The rows of a group lie close to one hidden flat surface of 9 dimensions, which passes through zero. Surfaces can cross.
In the rows, 128 means zero.
Known rows, each followed by its group:
[104 139 149 138 173 125 131  88  98  91 122 123 147 163  76 135 114 124
 152]  k_549
[146 129 135 131 135 129 143 117  93 151 132 105 122 143 145 110 132 161
 101]  k_427
[178 142  92 112 169  64 145 144 184 186 132 202  72 147 160 118 111 138
  82]  k_762
[ 86  97 112  84  89 172  89 110 157 115 114 127 133 115  85 138 146 103
 121]  k_762
[ 94 123 138 115 153 114  94 117 131 115 112 139 105 156  72 147 133 114
 123]  k_266
[124 141 128 136  77 122 138 197 182 105 133 140 119  93 151 133 173 131
 174]  k_762
[215 168 121  25  82 165 168 148 146 116 130 131 131  91 102 127 171 156
 198]  k_427
[112 124 147  90 129 106 152 164 177  97  95 144 114 130 135 203 167  71
 195]  k_762
[134 127 135 148 114 115 100 172 121 118 116 114 122 124 144 145 143 120
 159]  k_266
[145 139 163 141 136 104 182 144  81  92 162 122 163 102 189 174 130 122
 176]  k_266
[ 74 133 175 163 125 145 127 148 142  74 140 130 150 120 105 164 127  96
 173]  k_560
[124 118 137 105 145 147 146  89  86  98 130 119 173 128 120 178 110  81
 160]  k_560
[127  98  80 129 125 135 164  72 116 124 140 167 151 165 132  96 143 155
 120]  k_427
[135 133  97 100 144  88 180 110 160 116 123 172 112 160 118 106 166 157
 144]  k_549
[ 84 120 196 149 169 165 188  67  99 122 132 101 156 163 120 137  98 125
 102]  k_549
[146 121 112  99 108 128 136 138 160 162  93 114 100 144 143 118 160 136
 119]  k_266
[139 132 139  99 125 134 148 123 137 163  98  98  95 163 122 103 165 160
 100]  k_266
[104 124 198 107 142 175 148 114 114 103 150 130 142 129  97 170 110 115
 126]  k_427
[141 103  87  37  99 136 139 116 164 129  86 128 130 120 129 167 168  83
 164]  k_762
[189 142 153  97 112 133 108 167  61 161 108  54 103 125 154 145 155 146
 134]  k_549
[160 165 118 111  99 126  71 174 100  78 139 123 124 101  70 121 158 154
 200]  k_762
[101 144 170 148 113 167 118 146 140 109 150 128 131 114  90 114 124 150
 122]  k_762
[ 91 100 132 126 132 170 172  80 193 175 123 134 146 110 163 124  76  84
  60]  k_427
[136 134 125 149 134 106 105 138  79 118 132 109 122 145 129 123 144 150
 136]  k_560
[122 129 132 103 106 159 125 134 172 116 142 162 140  95 104 139 115 106
 140]  k_549
[172 162 177  92  81 179 131 185 134 145 185 141  95  86 113  98 141 211
  92]  k_560
[106 124 158 144 129 116 174 143 150 136 103 103 112 155 163 141 161 125
 128]  k_762
[128 114 112 101 102 120  58 143  75 110 179 167 112 121  98 159 153 142
 101]  k_560
[170 136  86  94 114 115 120 139 130 112 132 151 143  96 131 139 126 113
 173]  k_560
[152 115 137 114 131 119  52 164  77 142 126 124  93 136 108 150 124 137
 110]  k_266
[115 124 138 155  65 172 131 178 189 136 157 135 144  55 179 130 115 112
 123]  k_549
[191 117 126 114  97 101 139 200 101 143  92  86 118 118 214 177 174 115
 189]  k_266
[108 125 120 129 158 116 226  64 153 124 110 137 145 178 140  96 140 141
 134]  k_549
[131 132 167 102 101 215  57 127 122 187 125  81 102 113  74 107  95 142
  43]  k_549
[137 114 149  81 132 148 150 109 128 170 149 143 105 133 141 132 122 149
  52]  k_266
[169 160 133  78 125 127 202 110 125 145  91  78 117 159 130 106 186 162
 156]  k_266
[ 80 140 119 150 149  98 158 102 162  92 108 134 140 151 106 123 149 110
 163]  k_266
[142 141  84 144 159 110  95 123 154  99 108 153 156 102  99 123  71  86
 188]  k_560
[113 121 139 119  95 133  76 182 151 118 181 194  89 110  97 132 143 160
  95]  k_427
[174 131 118  97 135 123 148 120  87 122 134 121 152 112 156 150 117 118
 158]  k_560
[113 132 116 167 125 134 123 126 149 128 147 148 139 116 125  96 102 138
 112]  k_762
[130 148 148  92  83 115 131 207 194 122 131 158  66 124 110 131 205 171
 143]  k_549
[126  95  96  61  96 128  93 103  86 148 156 148 100 153 117 151 184 142
  68]  k_560
[164 140  93  78 113 146 132 105 147 147 141 153 127 113 104  92 123 155
 106]  k_266
[114 123 102 155 155  73  27 139  82 134 121 135  72 181  71 103 143 166
  85]  k_427
[124 109  94 113 121 105 148 118 133 101 117 162 138 154 130 145 168 119
 176]  k_427
[136 129 168 142 105 160 193 139 125 127 181 137 160  88 187 128 113 143
 121]  k_549
[ 86 109 176 135 162 155 147 100 139 134 124 129 139 136 124 156  78  91
  99]  k_560
[139 177 191 122 138 178  88 156 119 102 156 122 117 108  26 106 100 175
 141]  k_560
[ 97 130 149 128 135 144 128 109 129 120 115 118 112 170  76 111 153 149
 122]  k_427
[ 84 136 147 165 130 111 127 154 149  80 100 109 137 136 116 154 153  94
 200]  k_549
[115 134 126 172 118 128 129 138 135 119 138 124 144 111 146 111 118 131
 136]  k_427
[162  94  52  87 118  71 148 123 151 176  98 150 101 144 199 135 158 115
 107]  k_427
[142 108 125 142 107 108 163 144 112 161 130 102 121 130 210 123 159 147
 105]  k_762
[101 119 122  99 100 167  79 114 136 139 118 117 105 137  67 100 145 151
  85]  k_762

New rows, each followed by its group:
[ 77 158 159 102 126 136 192 114 196  79 161 169 139 115  90 136 152 124
 153]  k_266
[141 138 163  82 144 167 159  98 125 128 127 126 139 131  94 149 111 116
 131]  k_762
[ 75 142 213 119 147 134 148 139 121  82 201 175 125 112  96 174 121 136
 108]  k_266
[127 128 147 135 142 147 157  99 105 128 148 128 149 128 135 122 102 132
 111]  k_549
[133 132  84 131 119 111 126 124 139 106 116 144 136 140 115 108 156 134
 167]  k_427
[140 128 125 120 133 109 135 130 110 125 112 114 118 148 134 133 151 136
 148]  k_427
[109 117 144 117 168  77 125 126 104 118 102 125  93 186 115 162 163 128
 130]  k_549
[136 132 169  40 127 141 163 122 139 156 136 138  80 151 109 148 164 155
  80]  k_266
[130 115  84  78 145  81 131 120 171 138  60 132  97 165 122 162 166  80
 161]  k_762
[163 118 111 100  90 171 127 126 146 201  67  46 129 116 174 120 131  96
 109]  k_549
[135  77 109 114  95 151  96 164 173 160 120 161 124  90 181 175 101  71
 115]  k_266
[ 93 112 125 204 124 114 157 127 132 105 137 130 170 118 188 129 120 109
 150]  k_427
[110 116 118 162 137 120 196  91 142 130 134 125 172 123 192 124 113 104
 129]  k_266
[143 137 102 109 112 144 102 119 118 105 124 123 147 112  87 111 131 130
 162]  k_762
[181 156 114 112  90 126 149 173 167 162 125 109 120  76 175 103 134 143
 131]  k_427
[130 108  93 117 127 143  45 114 126 181  83  89 109 133 111 123 108  95
  81]  k_549
[118 154 175 122 102 138 133 184 138  80 141 126 116 121  97 149 174 150
 187]  k_427
[157 135 122 128  74 141 102 184 121 101 195 166 144  50 151 138 119 146
 143]  k_762
[104 115 176  94 139 174 165  99 144 130 116 119 145 131 124 174 113  87
 122]  k_549
[138 149 178 120 112 140 193 159 135  93 164 139 140 105 152 149 152 150
 170]  k_549
[159 137 131 115 154 110 122 134 111 132 114 119 123 129 120 133 108 129
 142]  k_560
[136 175 110 149  95 168 164 132 232 155  89  74 155  69 138  67 102 105
 151]  k_427
[147 100  96 193 124 124 124 119  95 176 100  85 148 136 212 100 100 124
 106]  k_266
[149 137 116 136 122 149 151 121 158 154 131 115 168  65 177 120  70  88
 121]  k_427
[ 87 120 146 190 183  88 184 110 146 114  96 125 151 156 175 165 103  66
 161]  k_762
[160 132  61  99 126  99  60 135 131 139  99 134 106 129  92 113 138 122
 140]  k_549
[147  79 143 104 165  97  75 143  53 141  83 101 116 158 162 229 115  60
 139]  k_266
[152 159 125 121 154  95  69 129  57 103 164 141 113 134  64 115 124 173
 123]  k_266
[108 100 101 166 116 137 146  98 132 131 163 169 149 133 154  95 120 152
  91]  k_427
[112 119 146 154 111 139 150 124 123 178 139 102  98 153 165  82 149 183
  40]  k_560
[129 112 119 100 117  97 197 139 178 169 127 159  83 156 184 114 182 168
  84]  k_549
[141 150 106 168 101 137 136 145 152 121 150 141 148  94 142  81 119 157
 139]  k_762
[ 91 160 131 198 148 118  94 145 173 103 132 154 115 139  73  91 112 136
 143]  k_762
[174 109  71  48 124 147  50 113 140 173 119 171  92 126  68 120 106 126
  77]  k_266
[126 173 160 142 170 111 142 135 158 134 100 124  88 179  75 104 137 151
 139]  k_762
[186 135  79  76 126 113 118 120 102 105 128 146 158 102 124 157 123  99
 191]  k_560
[ 72  90 149 113 144 167 200  64 172 143 100 128 151 167 141 149 123  86
 100]  k_427
[135 136 138 190  90 155  96 160 109 152 141  82 141  92 163  93 113 145
 101]  k_549
[109 111 153 128 172 130  92 132 140 119 139 171 134 107 108 176  52  81
 112]  k_560
[ 39  91 194 164 106 182 137 127 171 150 158 137 115 125 140 127 115 134
  31]  k_762
[ 60  98 156 159  92 157 108 139 121  91 135 105 154 108 130 152 138 107
 137]  k_762
[ 60 115 139 170  95 136 142 117 133 103 128 109 136 153 137 130 183 124
 128]  k_560
[173 162 157  91 182 126 154 105  85 119 117 116 138 148  94 155 109 121
 168]  k_762
[140 115  83  84 127  91 162 119 146 122  71 124 118 171 143 146 188 107
 184]  k_427
[ 95 141 181 122 135 168 150 122 153 111 117 103 141 122  98 152 118  99
 150]  k_427
[175 117 110  99 149 112  80 121  72 157 171 168 112 119 128 133  85 149
  65]  k_762
[ 94 124 145 175 132 122 117 149 156 117 136 146 131 112 137 132 101 114
 124]  k_560
[152 161 143 140 129  80 160 162  81  84 153 116 140 117 162 144 164 151
 194]  k_266
[148 102  83 139 138  94 116 118 105 149 176 185 125 113 171 111  98 150
  70]  k_549
[129 152 138 156 140  96 121 159 129 108 122 127 114 139 117 128 141 135
 159]  k_762
[182 149 110 141 115 113 185 147 142 163 107  92 126 118 191  75 142 166
 145]  k_560
[164 122 114 119 123  99 151 143 102 164 109 100 112 138 191 128 156 139
 119]  k_549
[ 76 123 145 105  99 172 150 111 203 131  83 104 112 155  86 109 170 122
 123]  k_762
[ 62 109 122 122  85 198 107 107 217 124 130 152 134 106  71  96 125 118
  95]  k_762
[115 129 119 128 121 101 126 150 150 119 142 155 111 121 136 132 145 135
 126]  k_266
[178 160 117 132 133 115 170 133 133 151 127 119 125 130 151  87 131 165
 140]  k_762
[139 136 164 112 133 135 178 144 146 133 107 106 125 129 154 145 138 124
 148]  k_560
[170 142 128 125 177 105 186  85  83 168  96  82 128 179 161 104 122 147
 118]  k_762
[157 156 145 115 141 138 174 135 159 102 146 161 157  96 135 159  99 100
 183]  k_762
[115 122 133 167 110  69 152 180 116 106 108 109  95 179 166 129 224 168
 170]  k_427
[124 119  99 136 138 115 124 116 138 142  59  84 122 168 124 119 150 105
 157]  k_266
[ 87 144 117 215 140 118 135 110 134  94 127 118 155 141 116  79 121 144
 155]  k_549
[150 143 132 124 134 151 154 127 163 125 130 143 156  91 130 122  82 114
 152]  k_560
[142 134  91  95 136  81 138 125 139 119 123 150 114 137 130 139 153 122
 149]  k_266
[128 100  73  98 102 142 105  93 144 166 117 130 122 128 129  91 131 137
  71]  k_762
[165 170 104 121 143 122  70 138 165 199  87  66 108  79 122  86  66 103
  82]  k_427
[200 158  89 123 146 115 149 119 129 164  95  99 128 130 135  59 107 166
 143]  k_560
[113  84  86  93 148  80  59 128 117 137 135 193  77 164 107 160 138 120
  75]  k_427
[160 143 154 102 127 151 201 113 138 177  95  64 131 127 177 120 133 128
 116]  k_427
[103 157 127 134 156 153 176  60 148 101 120 131 147 168  50  64 124 163
 144]  k_549
[121 137 136 140 103 128 114 148 118 131 137 114 104 140 119 101 171 171
 110]  k_560
[153 170 188 170 131 147 153 156  88 127 171 104 129 117 138  95 118 191
 121]  k_762
[115 122 145 154 150 131 113 111  86 139 115  90 127 150 125 128 115 125
 107]  k_549
